Every row belongs to one group in each of 4 separate groupings. Each group adds its own fixed numbers to the row, and there is some noise. The rows also spread widely along 13 directions, which tell nothing about the answers.
(in the rows, 128 means zero)
Some rows, each with its group in each grouping after it:
[146 116 113 165 171 107 158 146 142 159 126 100 180 128 134 110 155 148
 141 194  96 151 125 114 169 166 135 117 110 159 125 152 127 102] | tovus bupe T Ginu
[131 139 171  93 141 106  98 137 172 142 142 107 157 162 111 110 135 121
  99 176 138 106 103 105 124 111 109  98 165 126  98 163 165 135] | zedo mik W fot
[ 72 129 174 130  96  84  66 112  85 113 154 183  30 164  81 112 126  81
 179 145 190  97  97 114 193 115  95  85 111 185  77 196 137 147] | tovus Busug T Gigim
[105 156 101 128 110 129 121 167  43 111 162 154 106 141 107 138 101 163
 160 133 125 151 117 141 184 108  90 142 144 214 137 156 114 123] | zedo Busug Y Ginu
[150 153  97 139 108 129 165 120 215 136 113 112 137 132 118  92 126  98
 106 150 167  91 116  54  82 117 156 137  94  63 118  95 108 135] | Kigi Pimal Y fot
[119 101 134 109 136 138 130 161 161 130 123 129 158 139 110 148 122 136
 117 215 120 136 122 102 105 155 122 114 162 132 108 124 142 114] | pulez mik W Gigim
[100 154 173 147 134 129  61 138 117 105  94 153 146 176 119  94 132 155
 113 130 126 125  53  99 158  73 152  88 196 157 106 160 152 161] | Kigi guf Y Ginu
[117  82 113 101 141 160 100 152 134 119 114 144 137 131 109 182 112 154
  96 132 105 146 120 147  69 157 153 123 158 128 122  86 128 113] | doso Pimal Y Gigim
[113 154 151 148 131 106 124 160 116 113  95 133 141 151 121  96 123 160
 142 149 148 138  86 116 183 100 118 123 155 156 116 184 139 152] | doso bupe Y Ginu
[105 106 154 126 140  93 132 149 133 140 117 122 112 137  99 138 131 139
 128 132 167 129 118 163 145 154 105 124 138 146 105 189 149 125] | pulez porep T Gigim
[112 126 110 125 127 124 131 144 141 133  99 126 169 110 125 126 142 147
 131 145 140 115 143 123 123 152 116 148 145 126 114 129 113 120] | pulez porep Y Gigim
[ 93 164 131 127  90 127 100  98  94 127 160 138 129 107 127  71 160 104
 162  86 141  62 136  98 147 104  91 122 150 139 134 160 104 133] | zedo guf W Gigim
[119 114 113 101 109 103 122 175 118 125 192 108 110 145  70 112 107 112
 132 156  71 106 166  97 126 164  94 117 136 200 138 150 126  73] | tovus Pimal Y Gigim
[177 113 136  90 158 114 102 104 202 149 122 111 155 145 148 140 118 124
 102 144 133 133 101 134 105 135 159 116  97  89  91 105 143 129] | doso Busug W Ginu
[143 134 126 142 133 112 140 123 151 138 125 118 130 134 141 116 126 126
 140 143 127 130 126 116 143 133 135 131  99 121 115 132 127 127] | zedo Busug T Gigim
[122 160 152 142 142 144 131 108 130 129  76 111 157 104 169 147 157 134
 111  66 132 138 145 176 105 118 136 145 150  72 152  91 134 145] | pulez mik W fot
[149 217 128 140 107 176 167  71 102 126 154 119 127  96 159  98 155 102
 101  31 178  97 123 128  93  48 126 142 134  52 199 103 102 160] | tovus mik W fot
[147 124 109 148 162 129  98  78 151 155 145 123 122 137 147 151 163  88
 128 115 104 136 143 141 119 168 170  94  71 122 123  83 117  89] | pulez Busug Y fot
[139 132 132 150 135 113 160 134 161 132 104 107  99 141 127 139 118 122
 112 100 134 142 132 144 104 138 150 135  98  95 131 114 142 128] | zedo Busug T fot
[126 101 130 160 158 110 121 128 161 142  98 130 118 161 128 146 133 120
 141 173 135 160 106 132 150 160 157 100  94 137  97 128 142 115] | Kigi Busug W fot
[ 85 126 155 141 130 129 117 120 130 122  75 137 105 114 135 154 153 101
 139 129 125 134 173 144 110 155 133 127 109 110 119  89 123 130] | tovus porep Y Gigim
[156 129 106  74 138 108 102 141 158 146 131 130 178 133 131 138 103 160
 119 173 174 125  95 134 143 120 108 146 130 129  76 136 127 144] | Kigi bupe W fot
[163 150 154 105 131 140 116  78 145 141 154 106 135 117 166  98 143 106
 128  84 112 108 134 129 126  99 130 116 110  79 139 121 132 147] | zedo mik W Ginu
[167 105 137 121 164 131 136 109 153 151 137 110 139 130 133 127 137 130
 107 103 147 140 109 157 124 138 151 106 106 101 131 150 131 129] | tovus bupe Y Gigim
[111 130 131 170 123 137 142  62 124 156 122 143 116  95 145  84 185  99
 170  83 213  85 108 123 149 120 124 114  98  78 131 172 102 155] | zedo Busug W fot
[141 151 186  85 146 120  61  94 105 138 188 111  87 155 140 133 140  84
 131 111  75 127 162 157 145 119 110  81 109 144 129 132 155 122] | zedo bupe Y fot
[147 128  44  76  87 131 120 116 127 139 226 140 100 121  94 133 100 100
 134 110 141  84 140 106  93 142 107 143  86 146 120  98  86  88] | zedo Busug W fot
[119  80 121 108 146 180 120 109  99 149 156 169 122 111 112 174 141 140
 123 140 193 135  89 164  98 140 128 104 152 109 123 140 117 142] | pulez bupe W fot
[146 167  58 139 124  90 144 115 147 144  95 140 129 118 157 158 111 136
 161 129 193 152 128 152 179 137 132 180  28 145  84  92  85 127] | zedo Busug Y Ginu
[135 144  56  92 108 141 136 108  88 139 147 136 141  62 161 167 124 134
 157 107 107 127 194 160 116 163 106 193  88 128 134  52  76 112] | doso guf T Ginu
[117 101 135 114 131 150 106 115 120 128 106 142 135 102 139 154 138 134
 123 103 108 120 157 150  79 150 139 137 142  79 125  76 123 143] | tovus Busug T fot
[139 106  98 107 131 139  87 122  90 132 155 152 147 121 144 139 119 163
 156 116 113 142 119 152 158 134 116 131 133 153 111 126 114 127] | zedo Busug W fot
[143  88 136  98 139 115  96 125 123 129 123 127 136 117 139 133 115 156
 142  84 127 136 119 177 146 145 121 130 129 125 111 154 132 134] | doso bupe W Gigim

New rows, each followed by its group in each grouping:
[121 107 101 113 130 143 108 119 126 144 114 146 186  96 135 113 149 167
 142 133 142 109 114 121 140 136 122 139 151 119 104 136 103 146] | zedo mik Y Ginu
[120 113 121 108 115 136 110 142 140 118 125 136 118 136 114 147 109 134
 120 129 118 131 127 125 103 134 131 128 137 119 111 101 132 127] | zedo mik W fot
[128 124 150 151 133 143 166 144 157 123 112 125 103 151 104 131 122 125
 105 138 173 144  84 120 106 116 145 104 145  99 139 151 150 139] | pulez mik W fot
[121 115 102 142 118 104 127 152 142 119 105 121 137 129 122 117 117 149
 140  97 118 127 123 132 139 150 132 143 127 144 119 135 122 105] | pulez porep W Gigim
[133 159 152 131 144 119  91 107 117 137 123 124 171 128 171 104 148 133
 157 171 104 128 132 114 184 113 115 122 131 135 107 137 132 149] | Kigi bupe T Gigim
[114 114 141 101 115  89  79 146 158 123 122 149 108 163 107 134 102 118
 150 190 146 121 110 106 153 136 111 114 115 154  58 139 145 135] | zedo Busug W fot
[130 111 163 132 148  75 118 168 182 133  94  86 150 156 121 122 120 135
 117 151  68 134 153 129 127 172 132 122 141 140 106 139 167 101] | pulez Busug T Gigim
[110 126 207 100 132 136 100 104 121 132 129 112 125 114 137 119 158 105
 128  99 126 106 152 156 117 123  96 103 170  92 138 159 157 147] | pulez mik W Gigim
[178 144 172 113 151 179 131 127 135 101 145 122 119 164 141 116 103 146
  83 109 100 166  81 115  96  66 166  94 164  80 163 125 161 161] | doso porep Y fot
[134 132 120 117 121 143 128 149 151 118 143 144 138 153 110 124 111 131
 121 195 140 128  91  76 118 113 129 114 149 130 108 124 134 132] | pulez porep W fot
[151 111 131  78 145 179  71 118 118 124 135 151 191 126 149 151 113 185
  89 121 130 138  76 146 104  92 140 122 198 101 114 110 133 161] | Kigi mik W Gigim
[163 171 151  99  98 113 144 124 141 116 172 102  86 141 131 105  90  95
 131 100 131 115 140 122 136  96 100 131 103 116 148 138 137 130] | pulez Pimal W Gigim
[134 135 107 149 148  94 166 149 203 152 105  95 127 156  93 152 126 121
  65 119 156 128 100 137  73 155 171 129 112 120 121 111 139  92] | pulez guf T Ginu
[144 178 158 108 143 108 110 104 164 144 147  92 122 152 129 147 141  80
  84 103 134 110 145 151  90 114 131 111 110 108 136  98 148 110] | tovus Busug W fot
[116 170 146 102 131 140 144 134 134 130 113 130 119 134 131 188 112 119
  98 178 168 144 144 148  89 112 113 151 129 105 119  82 140 148] | Kigi Busug T Gigim
[129 147 141 168 136 184 169 148 123 105 116 118 141 140 129 131 131 148
  84  96 105 153  98 120  77  98 163 113 186  96 189 110 141 127] | pulez mik W Gigim
[157 132 104 149 139 110 142 177 145 127 156  97 145 173 105 101 103 161
 100 125  66 141 103 102 126 127 152 122 149 163 144 143 148  93] | zedo Busug T fot
[128 135 134  99 109 117 124 137 117 126 149 128 108 128 119 125 105 132
 138 110 139 115 128 139 129 115 101 138 126 136 124 141 131 134] | zedo Busug W Ginu
[135 139 134 160 149 137 140 129 124 133  97 137 151 132 155 128 136 163
 139 155 147 158  98 129 158 111 137 130 132 116 118 137 134 159] | zedo Busug T fot
[138  91 126 107 156 115  80 137 122 137 122 133 146 136 130 150 126 155
 125 123  99 154 125 167 146 161 138 116 132 156 101 128 133 117] | tovus guf Y fot
[ 89 160 153 143 129 169  92 130  96 111  97 154 167 128 159 135 156 139
 143 188  90 140 132  96 130 100 124 114 185 132 123  86 133 151] | zedo guf W fot
[102 162 140 137 111  72  86 146 143 107  68 117 133 140 141 130 120 128
 144 102 108 125 146 141 159 133 119 149 119 151 105 109 133 118] | doso Pimal W Gigim
[160 148 132  69 123 118 152 149 120 138 189 103 121 123 111 128 100 127
 112 148 132 119 150 135 116 117  80 145 130 127 138 143 137 133] | tovus bupe T fot
[147 144  97 124 128 132 119 134 156 123 120 140 145 148 141 143 104 144
 117 154 145 139  91 111 125 110 150 136 111 125 100  93 118 130] | zedo bupe W Gigim
[151  97  75 107 148 155 132 128 132 154 130 140 195  95 136 163 126 189
 102 121 171 134  94 162 104 147 137 156 153 112 116 120 105 130] | pulez Pimal T Gigim
[110 132 125 150 131 154 148 125 135 125  88 126 123 118 135 154 139 127
 116 108 142 144 134 147  92 132 149 135 132  84 146  91 125 135] | Kigi mik W fot
[150 159 134  85 116 135 116 120 121 133 173 124 160 117 132  93 127 123
 133 160 134  98 134  91 146  99  88 129 142 131 127 148 116 144] | tovus Pimal Y Gigim
[147 139 138 118 163 113  94 108 125 157 151 116 174 131 142 117 159 138
 114 134 115 122 116 142 148 127 125 108 144 143 116 147 135 127] | tovus guf T fot
[108 158 145 132 114 120 122 127 125 125 146 132 100 148 103 121 134 104
 123 122 169 110 105 122 132 109 111 110 142 138 130 154 137 127] | pulez mik W fot
[158 117 148 113 156 111 121 125 136 154 169  75 154 137 127 101 139 139
 105  63  84 123 128 166 127 136 125 104 150 145 157 179 152  97] | zedo guf W Gigim
[145 144 133 122 157 144 140 113 128 149 133 100 160 107 155 151 150 131
 112 105 117 138 144 172 104 135 128 131 131 103 157 104 129 116] | pulez bupe W Ginu
[116 153 137 134  89 112 153 165 160  97  95 107  93 141 111 117  91 111
 114  89 116 113 151 112  80 122 128 152 135  93 145  94 141 125] | pulez Busug W fot
[123 104 120 113  90 106 120 120 156 118 126 141  75 127 109 116 101 103
 148  89 166 101 123 125 122 145 128 131  95 111  99 134 117 129] | pulez guf W Gigim
[105 207 156 141 114 123  97 132 131 103 119 126 123 167 128 140 130  98
 101 135 120 125 116 109 121  87 130 113 151 149 130  92 143 117] | pulez mik W Gigim
[119 145  93  70  70 100  84 197 139  65  94 169  80 170 107 193  16 143
 120 166 107 161 130 114 114 118 130 173 111 174  65  28 122 129] | tovus guf W Gigim
[108 104  94 173 152 132 143 121 124 143  98 140 147 111 138 151 163 133
 155 145 137 151 131 142 144 175 147 127  99 143 123 114 103 102] | tovus porep W Gigim
[138 160  71 161  99 140 138 104 140 117 173 143  81 156 118 109 117  87
 130 109 127 114  98  73 118 112 170 108  76 145 139  91  94  95] | zedo guf W Gigim
[145 133 130 145 130  83 131 143 177 122  91  96 122 143 147 128 108 114
 142 119 100 146 149 137 145 158 143 135  77 124 112 107 138 105] | pulez bupe W Gigim
